The rows of a group lie close to one hidden flat surface of 14 dimensions, which passes through zero. Surfaces can cross.
In the rows, 128 means zero.
Some rows, each with its group after it:
[113 121 129 149  99 116 178 101  87 115 163  66 173 123 163 124 172 111] => M
[152 117  90  91 156  51 124 118 103 156 156  84  78 129 105 162  77 137] => F
[162 165 198 136 131 138 146 111 162 162  89 150 134 138 140 131 110  72] => F
[166 107 131 101 136 112  82 189 191 188 201 128 157 143 128 106 105 144] => Z
[162 122 103 118 155  97 103 164 138 125 164 122 115 110 124 146 174 119] => F
[155 132 125 102 177 112  86 180 132 162 137 101 107 125 162 134 132  77] => F
[125 128 149 131 112  95 126 107  82 118 149 104  73 135 117  95  82 108] => M
[129 128 109 135 127 148 140 144 179  89 126  82 159  99  99 137 161  97] => M
[ 73 124 138 145 142 108 134 124 189 122 162 125 135  71 115  98 119 182] => F
[137 187 172  73 125  83  90 142 130 156 106 129 151 130 148  94  92 123] => U
[148 108 165 150 123  56 135 107 131 124 113 112 105 115 113 159 105 178] => F
[ 47 131 124  86 119 164 129 145 153 157  99 118 136 131 102  78 115 113] => U
[102 123 198 121 128  81 157 156 162 117 100  60 155  91 114 142 115 142] => F
[117 111 156 103 115 138 128 148 137 119 125 112 167 110 101 148 122 151] => M
[121 122 133 139 116 122  97 101 132 145 143  92  83 132 105 134 154  63] => W
[153 120 138 143 147 152 101 147 159 141  83 155 113 103 108 125 191  71] => M
[154 168  94 115 102 122 121 101  71 129 145 121  70 117  86 137 136 127] => M
[ 93 186  98 121 153 140 114  82 159 154 167 101  95 119 128 140  64 119] => Z
[101 131 141 109 164 151 102 152 131 113 152 151 129 130 174 136 126  79] => Z
[141 134 107 110 162 119 167 131 105 120 131 145 127 174 129 137 161 120] => U
[163 146 153 139 106 123 108 160 124 114 142 123 122 103 107 126 149 155] => U
[117 104 162 115 115 134 108 136 142 112  95 116 115 107 126 150  82  57] => W
[123  71  89 118 151 114 128  82 112 155 105 145 108 139  85 113 143  89] => W
[145  49 195 146 146  79 155 159  72 155 138 145 148  93 199 117 127 137] => U
[172 116 117 114 118 114 104 139 130 101 157  92 177 172 135 109 105 111] => W
[ 97 123 120  92 121 153 176  81 111 185 131 143 207  69 132 113 141 125] => M
[167 170 157 107 123 122 176 134 140 125  79 117 145  74  65 138 122 157] => F
[ 82 100 118 111  54 122 161  91 113 123 151 100 192 127  93 127 141 168] => W
[185 183 173  97 164 147 212 174 142 135 123 161 163 156 191 121  68  87] => Z
[ 92 164  78 127 146 132 107 112 116 128 148 108  81 167 103  99 161 142] => M
[155 129 123 122 120 144 158 131 125 123 122 158 141 123  93 163 158 152] => F
[154 139 196 158 174  74 173 120 119 123 103 137 100 136 152 122 101 155] => U
[101  94 158 137  96 147 137 124  82  92 129 168 146 147 141 137 155 126] => M
[116 135 137 142 126 125 175 159 157 127 123  91 183 134 162  52 129 149] => W
[174 126  38 120 147  96 123 131 101 109 146 172  85  63 139 114 140 144] => Z
[ 88 120 180 104 140 162 123 117 150 159 117 132 137 137  88 132 106 107] => U
[ 94 130 119 127 113 113 143  85 172  76  78 189  88  50  66 164 141 140] => M
[ 87 210 145 149 105 144 142 175 211  95  72  71 104 186  95 101 129 161] => U
[136 121 123  82  88 106  84 128 127 113 138  81 154 131  79 119 133  86] => W
[ 85 178 126  99 140 173 119 120 113 124 103 163  95 190  75  74 165 121] => U
[133 130 150 131  97  90  92  99 125 135 178 147 124 111 115 136 133 162] => W
[ 94 168 159  90 118 116  76 165 131 117 115 179 163  73 183 139 170 126] => Z
[144 125 140 142  89 101  63  91 121 149 117 110 147  91 108  99 135 140] => Z
[206 150 152 159 139 139 177 147 132 125 100  83  94 110 103  95  91 101] => F
[137  84 148 138 110  95 124 170 149 177 222 124  94 140 153 169 122 141] => W
[135 122 134 149  57 126  75 136 115  90 117  70 174  73  97  64 176 140] => Z
[132 150 138 122  75 127  54 148  93 148 125 139 135 167 165 123 168 140] => U
[100 166 136 141  75 126 122 102 130 118 140  75 153 108 138  86 145 125] => Z
[119 172 192 106  94 102 112  93 140 134 103  81 151 119  84 180 102 140] => M
[125 173 123 106 206 158 127 168 166 175 103 150  86  94 135 119 147 108] => W
[ 93 215 147  92 150 134 123 116  92 127 120 121 135 137 123  96 125 173] => Z
[100 189  65 136  69 135 174 111 131 131 168 105  53 139 134 140  75 158] => F
[100 112 101 108 175 101 185 114 150 125 115 152 110 105 131 141  79 137] => Z
[131 134 102  74 106 123  78 138 134  90 100 135 114  79  99 133 123  48] => W
[139 113 102 137  66 160  76 122 104 117 119 158 151 115 107 119 208 109] => Z
[130 140  95 125 139 103  83 115 158 105 154  90  86  92  71 190 160 122] => M
[122 113 131 125 122 139 159 128 125 129 121 110 116 125  82 172 124 158] => U
[ 79 117 164 119 180 130 156 153 142 142 134 149 148 117 138 104 163 141] => U
[129 161 152 136 107 110 132  96 103 144 129  98 162 129 163 120 157 113] => M
[149 144 123 124 139  90  61 120 164 182 160 171 121 146 162  86 148 103] => Z
[186 131 154 162 150 187 161 148 113 164 158 153  99 176  95 123 151 151] => F
[116 167 122 143 133 141 104 149  95 127 100 156  58 133 142 103 127 161] => W
[119  64 158 130 109  31  95 104  99  89 138  93 132 100  94 127 134 165] => W
[132 128 137 127 126 102  90 103 123 132 130 164 131 149 149 139 147 107] => F
[101  79 132 146 171 105 179 163 148  93 144  52 185 137 176 146  85 172] => W
[104 107 187 104 124 136  80  89 100 142 127 154 177  95 123 104 118  99] => U
[111 143 119 130 113  75 123 115 149 140 134  43  63 105 129 152  38 126] => F
[107 108 153 133 187  75 169 113 161 110 101  99 141  61 107 114 156 112] => F
[167 133 107 176 163 161 133 132 152 159 136 163  84 172 192 157  65 124] => Z
[167 142 106  87 124  92 112 133 120 129 156 125 156  87 129 135 111 130] => U
[ 94 108 138 127 131 116 143 123 134 175 129  87  95 122  88 127 113 156] => W
[122 105 135  60 163  83 108 166 116 144 179 143 136  63 143 172 110 123] => Z
[ 96 159 151 122 122 128 147 143 149 114 159 138 138 150 153  70 145  97] => M
[106  79 150 155 138  95 136 114 144 138 167 199 112 123 185 161 169 106] => M
[179 125 124 156 124 125 178 147 119  83 122 123 114 118 124 116 141 122] => U

New rows, each followed by its group:
[126 107 186 135  97 110 136 112 153 193 116 184 125 101 112  82 141 111] => W
[198 168 143 111 133 148  90 136 134 132 178 146 153 142 120  44 108  76] => F
[ 57 137 153 132 111 155  40 133 140 121 150  73 131 117 132 117 148 104] => F
[133 141 160 131  95 121 140 155 123  99 128 127 153 111 139 164 122 178] => W
[124 126 173 140 161 150 130 161  87 100 128 138 146 136 216 116  85 117] => Z
[107  94 127  90  81 144 162 159 138 158  96 133 115 101  85 124 111 117] => W
[148 166 123 119  84 135 127 181 127 187 175 164  55 121 113 125 135 192] => W
[132 136 112 121 152 135 142 107 126 130 143 138  98  86  89 148 123 134] => U
[153 105  47 181 127 173 145 129 148 126 156 108  79 174 106 126 116 153] => Z
[107 110 136 123 126 107  78 116 115 161 124 152 137 158 108  92 164 164] => Z
[167 141 105 130 154 162 135 185 130 140 133 160 128 171 186 115 170  81] => W
[145 105 122 128 119  79 102  88  73 142 126 141 124 108 133 114 146 127] => Z
[118 122 137 124 125 168 101 148 126 162 146 185 114 122 128 105 127 147] => U
[189 138 123 103 163  88 153 174 126 148 128 151 123 127 141 153 165 122] => F
[ 81 119 163 114 129 128  71 102 114 145  95 227 133 102 164 115 181  69] => W
[110 140 160 124 199 111  72 144 124 152 129 148 120 146 165 119 136 151] => W
[146 146 186 154 151 140 112 139 139 166 127 131  94 149 143 150 139 116] => W
[128 106 132 113 108 120 137 135 100 108 151  62 107 109  59 168 122 145] => M
[104  69  96 148 115  65 127  97  96  64 127 131 144 122 133 118 141 182] => F
[168 137 131 177 120 142  90 139 131  88 102 109  85 113 117 161 167  94] => Z
[161 147 123 120 154 134 133 133 146 104 151 166 169 110 132 142 124 159] => U
[164  82 128 179  78 152 160  90 110 143 140 146  95 191 134 132  57 111] => W
[162  49 134 163  77 112 164 137  98 160 139 138  84 182 123 152 153 114] => W
[119 108 134 147 118  98 106 116 178 138 154  80 121 102 134 132 105 105] => Z
[ 71 143 161 146 114 117 119  86 159 166 184  79 116 106 117 112  86 159] => W
[110 131 134  27 198 101 106 188 147 147  74 142 197  74  88  96 119 188] => W
[145 168 135  91 122 104  81 135 151 121 147  83 145  88  82 124 161 100] => W
[118 101  95 112 114 157 133 177  87  93 142 133 178 122 136 115 154 187] => M
[146 153 136 153 141 145 120  99  94  98  79 184 173 167 172  72 160 122] => W
[141 122 150 114 130 149 126 112 120 129 136 137 128 121  90 135 131  99] => U
[105 142 183  72 139 156 149 110 156 166 113 169 195 107  73 139  92 166] => F
[100  96  88  95 142 161 156 121 148 138 144 126 143  97  88 136 114 111] => U
[207 168 129 161 105 144 135 133 112  89  95 101 104 103 107 159 142 109] => Z
[163 102 147 159 143 129 133 112 156 101 129 108 141 114 120 104 128  65] => F
[141 140 179 116 110 128 100 110  91 139 106 140 131 165 124 126 138  93] => U
[102 126 161 155 109  90 100 109  98 133 153 123  96 167 123 132 160 180] => F
[ 94 155  96 128 118 116  76  96 120  96 172 107 110 107 137 148 166  97] => W
[149 158 119 161 132  97 186  93 128 169 131  73 100 144 150 123 130 114] => M
[157 138 101 105 123 149 149 133 141 148 147 123 143 131  84 123  88 155] => Z
[105 136  61 104 150 139 137 104 145 171 199 200 138 123 155 163 167 145] => M
[128 180 164 110 130 113  82  94 129 112 115 144 163 136 113 143 110 180] => U
[113 135 134 131 129 132 136 145 114 159 142 122 114 151 126 126 140 187] => W
[165 194 161  91 152 127 105 177 154  95 147  47 128  97  72 122 118 100] => Z
[112 100  72  93 145 162 118 109 110  97  75 126 140 141 122 136 130  30] => W
[ 92 127 129 129 158 110  88 137  92 103 132 119 153 167 171 135 161 162] => W
[181 102 218 121 132  67  97 147 164 121 126 131 189 123 134 152 148  86] => F
[167  64 104 184 131 117  88 108 117  84  78 133 125  79 102 137 124 173] => F
[128  84  73 136 170 146 123 144 143 131 120 106 168  98 156  65 111 111] => M
[ 94  76 156 135 154 136  71 122  75 116 157 119 163 178 138  84 188 110] => F
[161 159 150 102 104 136 135 180 153 112 129 138 164  96 130 147 133 124] => W
[ 84 102  87 130 117 124 130 122 126  96 109 124 143 120 163 142 143 106] => F
[112  77 116 101 155 113 139  82  94 135 131 140 193 178 161 199 135 119] => U
[ 82 126  98 166 157 151  95  99  95 151 126 171  54 174 188 106 128 108] => W
[ 81 143 110 168 129 112 151 109 142 120 165 133 109  78 169 111 173 138] => W
[122 130 130 150 104 167 123  96 122 103 118 143 138  74 104 131 153 122] => U
[ 97  70 127 127 146  92 118 151  65 103 154 159 186  81 186  71 194 162] => U
[126 119 145 163 175 120 184 172 158 126 120  75 100 114 149 138  85 173] => W
[195 136 197 114 150 131 182 185 155 171 130 119  63 116  81 126  85  87] => U
[113  85  91 208 127 137 167  87 117 100  87 132  73 145 174 141 124  92] => F
[120 117 144 123 123 114 179 170 164 112 110  72 187 178 126 216 130 192] => U
[121 144 161 119 167 126  97 136 101 153 105 134 131 116 128  48 106 177] => F
[147 106 114 131 167 122 115 182 156 149 134 104 110 141 113 147 132 164] => M
[150 125  91 100  94 105 133 149 158 155 204 159  80  61 101 161  83 181] => W
[107 115 152 130 142 115  99 110 161 149 132 169 133 122 150 145 146 108] => M
[103 144 120 110  90  88 161 118 114 106 118 134 138 148 163 133 129 121] => F
[ 89 135 155  96 114 124 131  99  97 157 119 207 128 120 131 122 119 153] => M
[ 90 154 155 165 169  97 114 106 142  95 118 107 140 104 171  69 112 151] => W
[ 84 173  89 139  53  99 159  81 149  92  70 165 117  81 139 166 115 190] => F
[141  85  93 115 151 184  82 171  95 151 124 104 140 162  92 151 151 161] => M
[ 90 111 168  79 111 113 171 107 132 149 119 135 178 153 115 192 103 136] => F
[177 158 154 114  81 119 136 120  80 121  95 132 119 124 104 113 107 121] => U
